The rows of a group lie close to one hidden flat surface of 12 dimensions, which may be shifted away from zero. Surfaces can cross.
In the rows, 128 means zero.
Some rows, each with its group after it:
[138 144  82 120 126 169 103 127 101 128 138 138 104 170  70] | (3)
[112 140  94 122 151 139  95 120 140 137 195 159  81  88 115] | (2)
[127 143 156 111 148 149 136 164 132 127 123 128 145 139 156] | (2)
[140  84  81  80 126 135 188 136 182 123  81 127 131 117 137] | (2)
[165 140 116  97 151 151 146  92 163 124 153 157 148 149 106] | (5)
[ 87 151  91  88 116 123 135 128 135 137 119 133 153 161 133] | (4)
[173 129 157 137 144 149 140  51  84 102 176 105  96 141 122] | (4)
[110 185 123 130 173 133 131 157 115  93  95  93  81 109 153] | (2)
[100 144 128 157 157 114 133 104 164 127 107 116  53 108 142] | (1)
[115 197 112  65 111 120 113  77 155 127 172 188 166  37 125] | (1)
[137 106 127 146 144 143 108 159 114  42 104 121 125 136 154] | (3)
[116 146  94 109 109 135 113 177 111  99 126 101 154 109 166] | (2)
[101 166 111 165 134 118 157 101  61 124 112 133 110  64 130] | (3)
[141 122 149 129 120 172 150 149 108 149  80 152 151 106 112] | (0)
[118 181 139 137 146 141 125 150 111  93 156 115 100 117 181] | (2)
[155  93 130 169 109 136 117 103 120 106 127  86 133 138 147] | (0)
[128  69 160 148 149 127 137 151 131 123 161 160 139 131 154] | (3)
[109  70 140 140 116 175 106  69  50 113 145 149 169 147 124] | (0)
[126 114 123 112 155 146 140 114 122 164 123 129 115 143  93] | (5)
[137 124 154 128 119 134 149 112 155 104 178 159 134 135 178] | (5)
[133 158 152  94 118 143  99 122 146 166 122 111  64  93  89] | (1)
[125 158 128 133 103  95 107 127 126 121 113  92 131  88 139] | (2)
[ 66 123 141 136 127 121 141  91 140 145 113 157 116  90 159] | (0)
[115 118  99 149 130 142 119 165  84  96 110 149 118 116 115] | (4)
[171 125 164 109 125 161 217 132 132 117 117 161 111  83 155] | (0)
[ 97 104  89  46 174 195 142 124 142 163 139 134 119 128 131] | (2)
[106 158 124 123 136 141 116 106 109  97 141 132 115 116 149] | (2)
[130 129 125  88 157 107 116  94 152 164  85  89 121 151  73] | (4)
[122 155 136 116 108 127 150 117 175 147 160 122  72 122 163] | (1)
[ 95 133 161 102 133  99 112 104 147 142 135 145 146 103 140] | (5)
[142 119 226 162 164 157 120  71 142 130  93 120 116 142 134] | (0)
[139 147 138 168  90 159 111 130 130  81  92 132 132 136 151] | (4)
[ 65 154 131 172 191  84 146 104 107 133  99 114  69 105 142] | (3)
[139 186 133 101 105 169 125 144  72 148 143  95 163 191 125] | (0)
[145 131 128 124 146 106 128 103 155 139 136  83  87 124 123] | (5)
[100 122  76  88 125  96  93 144 111 153 196 111 100 100 116] | (0)
[ 95  98 139 169 114 103  95  91 174 121  84 121 149  58 163] | (0)
[133  92 138 114 118 128 152  67 155 140 163 137 116 164 135] | (2)
[107 147 114 133 116 170 104 174 118 102 129 117 117  92 180] | (3)
[135 122 137 163 144 108 117 126 165 143 193 186 104 180 100] | (4)
[144 114  98 104 117  83 158 148 184 153  73 106 171 157 106] | (0)
[114 170 179 147  50  86 102 103 139 179 125 124 171 144 123] | (5)
[129 120 171 167 119 117 151 114 140 135 164 136  73 126 156] | (3)
[150 129 171 145 140 145 141 123 113 137 141 141 149 107 136] | (1)
[155 128 153 145 115 157 131  89 134 119 130 148 164 129 131] | (0)
[143  95 162 140 167 151 160 114  84 103  96 105 126 115 148] | (3)
[156 110 143 173 154 110 120 159 112 127 150 206 141 127  67] | (4)
[158 124 110 144 119 125 147 142 132 147 162  99 111 100 143] | (1)
[189 188 132 160  87 139 135  73 125  96 119 111 145 167 108] | (5)
[154 127 130 118 115 177  80  83 133 140 111  95 110  81  95] | (4)
[144  88 157 155 149 119 160 146 112  97 114  97  93 171 149] | (4)
[174 148  94 114  81 162 125 119  90 169 129 109 115  98  65] | (3)
[ 79 164 123 121  97 132 134 128  97 141 117 159 151 102 143] | (5)
[ 57 163 157  86 133 121 108 117 104 165 143 112 124 134 159] | (0)
[111  96 103 140 147 125 121 122 181 117 133 171 112  92 134] | (1)
[172 165 110 139 107 127 105 137 182 103 128 125 147 107 128] | (5)
[ 80 178  73 109  77 174 173 134 128 180 117 136 125 111 165] | (2)
[108 129 131 112 102 112 134 136 107 173 104  66 139 150 137] | (5)
[133 119 142 135 143 143 107 143 116 123 101  57 109 137 148] | (5)
[104 148 122 140 121  91 127 162 168 109 156 124 112 163 175] | (2)
[112 115 130 137 110 103 153 113 101  75 155 148 134 154 166] | (5)
[110 129 155 114 175  66 166 122 178 133 145 124  79 102 164] | (4)
[128 125  93  97  98 128 126 152 125 148 151 143 175 127 120] | (0)
[ 94 150  76 179 161  72 126 184 142 131  91 154  60 113  82] | (4)
[170  86 139 105 106 150 121 141 121 108 164 110 180 149 154] | (5)
[165 167 125 151 123 153 166 141 121 121 104 120  94 121 123] | (0)
[107 142 116 110 116 115 128 126 156 162 168 111 143 103 173] | (1)
[144 123 186 118 129 169 133 113 143 136 135 105 100 101 168] | (3)
[142 152 114 165 115 157 132 107 130 115 100 157 117 179  89] | (4)
[113 165 114 118 138 161 162 126 118 124 111 139 117 141 141] | (2)
[116 103 103 140 160 115 119  87 112 102 129  95 126 147 132] | (1)
[115 125 136 152 129 119 132 129  69 112 117  81 121  86 164] | (3)
[117 126 120 131 158 109 146  77 152 131 144  99  92 132 147] | (1)
[157 141  95 157  65  71 116 127 116  92 125  91 122  69 127] | (5)
[164 146 136 143 141 156 115 108  86 144 102 154 131  96  43] | (2)
[151  70 145 209 169 176 169 132  88 175 112  97 134  95 148] | (1)
[ 68 163  76 142 141 126  78 102 100 127 149 139 103 147 103] | (1)
[106 114 144 113 114 167 107 117 117 127 146 132 127 161 145] | (1)
[128 122 134 132 162 191 123 148 122 111 115 112  91 107 156] | (3)
[148 149 112 146  77 117  86 151 184 156 183 113 130  95 148] | (4)
[167 170 128 129 118 129 143 103  88  89 143 123 107 138 110] | (1)
[ 97 154 106 106 145 158 158 131  97 137  92 125 155 168 138] | (3)
[102 129  55 141 140 121 134 152 110 135 140 149  88 185  85] | (4)
[154 117 133 131 147 132 142 141 110  66  74  86 126  56 165] | (3)

New rows, each followed by its group:
[150 136 119 163 128 154 140 191  91 138 112  34  62 130 156] | (2)
[128 130 164 132 115 141  73 116 142 108  97 104 144 128 134] | (4)
[ 75 138 113 137 119 167 120  98  94 122 146 125 138 151 174] | (1)
[131 121 128 125 173 152 166 138 179 149 111 139  76 136 133] | (3)
[189  94 146 109 129 154 184  99 156  99 105 141 107 123 116] | (1)
[ 98 157  72 130 195 152 177 100 135 135 152 163  75 140 123] | (3)
[ 89 156  99 163 102 103 103 148 149 159  94 135  91 102 109] | (2)
[151 139 139 133 125  87 152 132 156 114 142  85 123  97 178] | (1)
[158 155 116 132 101 132 159 179 136 165 161  93 121 129 155] | (2)
[102 161 124  93 119 162 104 101 127 139  92 140  94 111  89] | (1)
[121 130 121 126 161 140 104 145 135 108  91 124 108  92 119] | (3)
[131 151 145 138 119 165  86 147  98 168 179 179 143  82  95] | (1)
[136 134 120 143  97  99 157 162 180 162 110  99 111 133 147] | (5)
[165 122 159 127 103 138 153 147 187 150 111 113  85 113 138] | (3)
[116 116  87 115 156 148  61 216 156  90 119 112 158 125 155] | (5)
[111  83 114  81 156 186 140 166 142 183 149 145 138 193 123] | (2)
[ 72 136 137 135 101  80 127 171 199 193 125 166 141 173 134] | (5)
[ 76 194 151 154 110 134  85 185 142 168 139 205 141  97 129] | (1)
[102  91 162 115 123 141 118 132 174 142 169 160 180  99 197] | (1)
[104 159 126 133 132 121  88 113  94 139 133 101 115 148 107] | (2)
[183 183 109 156 144 157 132 121  57 111 191 106  78 103 103] | (2)
[125 101 109 121 173 110  92 175 175  92 116  68  85 131 157] | (3)
[139 161 106 176 121 112 125  99 149 102 104  95 106 127 132] | (0)
[138 115 139 156 148 151 100 104  67 146 181 100 155  63 145] | (1)
[135 131 144  92 151 126 158 104 191 125 140 160 119  77 151] | (2)
[127 103 147 130  69 110 189 101  71 164 146  92 123 162 150] | (5)
[174  89 148  72 128 161 110  60 137 139 124  38 117 119 125] | (4)
[107 142  83 148 120 105 134 116 110 105 143 112  81 124 138] | (0)
[ 91 148  78 122 162 120 119 117 113 114 157 138 113 150 125] | (3)
[133 134 158 111 166 147 137 127 158  80 117  94 147 222 188] | (5)
[ 90 157  99 103 124 142 134 137 145 131 142 155 133 128 154] | (2)
[ 93 103 147 125 102 152  65 120 108 144 150 131 142 108 139] | (2)
[135 154 107  93 158  97 127 138 160 119 165 118 123 129 135] | (2)
[106 179 125 130 116  92 156  93 121 172  96 138 121 116  90] | (3)
[103 129 116 132 136 143 128 141 148 132 166 170 126 178 142] | (5)
[107 170 118 155  96 152 123 109  59 108 127 116 121 139 143] | (5)
[128 148 139  84 108 150 145  81 167 127 150 145 145  91 166] | (4)
[103 112 118 129 128 125 170 106 192 159 135 162  88 181 132] | (2)
[129 135 152 177  75 164 129 154  78 159 140 111 128 179 147] | (2)
[170  64 160 119 157 115 151 140 156 123 102 133 112 119 106] | (0)
[158 151 147 111 208 114 140 127 126  87 136  86  87 155 130] | (2)
[118 140 168 105 163 127  65  97 127 131  86 111 160 128  93] | (5)
[ 84 131 115 138 113 172 102 186  88 120  75 108 134 129 155] | (2)
[151 117 110 122 116 128 117 127 114 160 121 113 127  92  81] | (5)
[ 78 171  98 131 104 165 125 135 128 182 156 116  72  78 166] | (2)
[131 153  58 125 108 147 113 111 142 122  99 110  91 105  94] | (4)
[151 110 148 148 103 154 136 170 158 110 134 141 110 128 162] | (3)
[151  96  75 108 122 136 112 187 118 101 134 113 162 110 132] | (3)
[143 105  83  72 150 146 154 130 121 150 135 117 154 159 102] | (5)
[170 139 130 147 117 158 141  83 143 141 132 139 115 171  86] | (4)
[137 123 122 154 112 111 107 156 148 122 109 136 124 109 112] | (5)
[141 108 190 152 194 108  88 132 115 166  92 115 142 116  71] | (1)
[173 149 146 150 131 109 139 169 113 108 150  98 134 175 140] | (2)
[135  89 120  89 126 159 118 140 130 144 136 109 139 100 141] | (2)
[111  90 116 131 102 121  95 146 108  85  85 131 176 171 119] | (2)
[114 189 141 157 148  57 141 121 108 109 117 117 129 151 129] | (4)
[176  82 146 100  96 169 173 116 147 170 142 154 187 100 136] | (0)
[124 118 112 129 101 125 118 135  76 122 105 138 157 111  95] | (5)
[142  84 232 139 137 129 127 110 155 159 104  89 117 135 158] | (2)
[156 150 144  74 139 114 135 114 113 104 151 112 159 178 124] | (0)
[115 115  99 131  99 152 136 140 137 152 142  74  71  70 179] | (2)
[116  99 165 130 137  99 116 144 129 128 121  95 137 165 151] | (3)
[138 105 101 157  98 128  95 144 114 120 138  90 138 121 138] | (0)
[106 103 102 116 142 125 149 130  73 102  76 160 125 122  83] | (0)
[ 97 160 127 145 138 169 124 154 119 126  90 121 111 124 152] | (5)
[131 178 117 106 107 133 114  96  88  92 151 128 139 122 125] | (1)
[147 141 181 122 118 113  96 162 115 122 118  89 119 158 122] | (1)
[112 149 103 121 101  73 156 127 144 103  97 160 157 124 125] | (5)
[113 102 138  95 149  98 150 112 125 173 166 142 183 124 132] | (3)
[156 100 110 128 151 182 129 156 139 111 133 122  93 164 123] | (3)
[194 157 139 151 126 129 193 100 136 105 108 155 127  78 113] | (4)
[ 97 114 179 139 162  51  69 161 142 140 161 117 146 170 132] | (4)
[137 169 101 153 124 144 124 135 134 153 252 184  82 119 128] | (2)
[127  28 180 123 171 129 107 124  55  99 114  74 111 139 131] | (5)
[139  94 138 101 159 151  84 143 145  62 173 112 124 149 173] | (3)
[116 134 167 156 137 154  81 118 106  64 153 141 112  92 173] | (5)
[144 160 128 123  78 156 144 126 134 109 125 164 192  52 170] | (0)
[106  85 143 136 187  62 182 124 141 168 113 113 130 133 138] | (3)
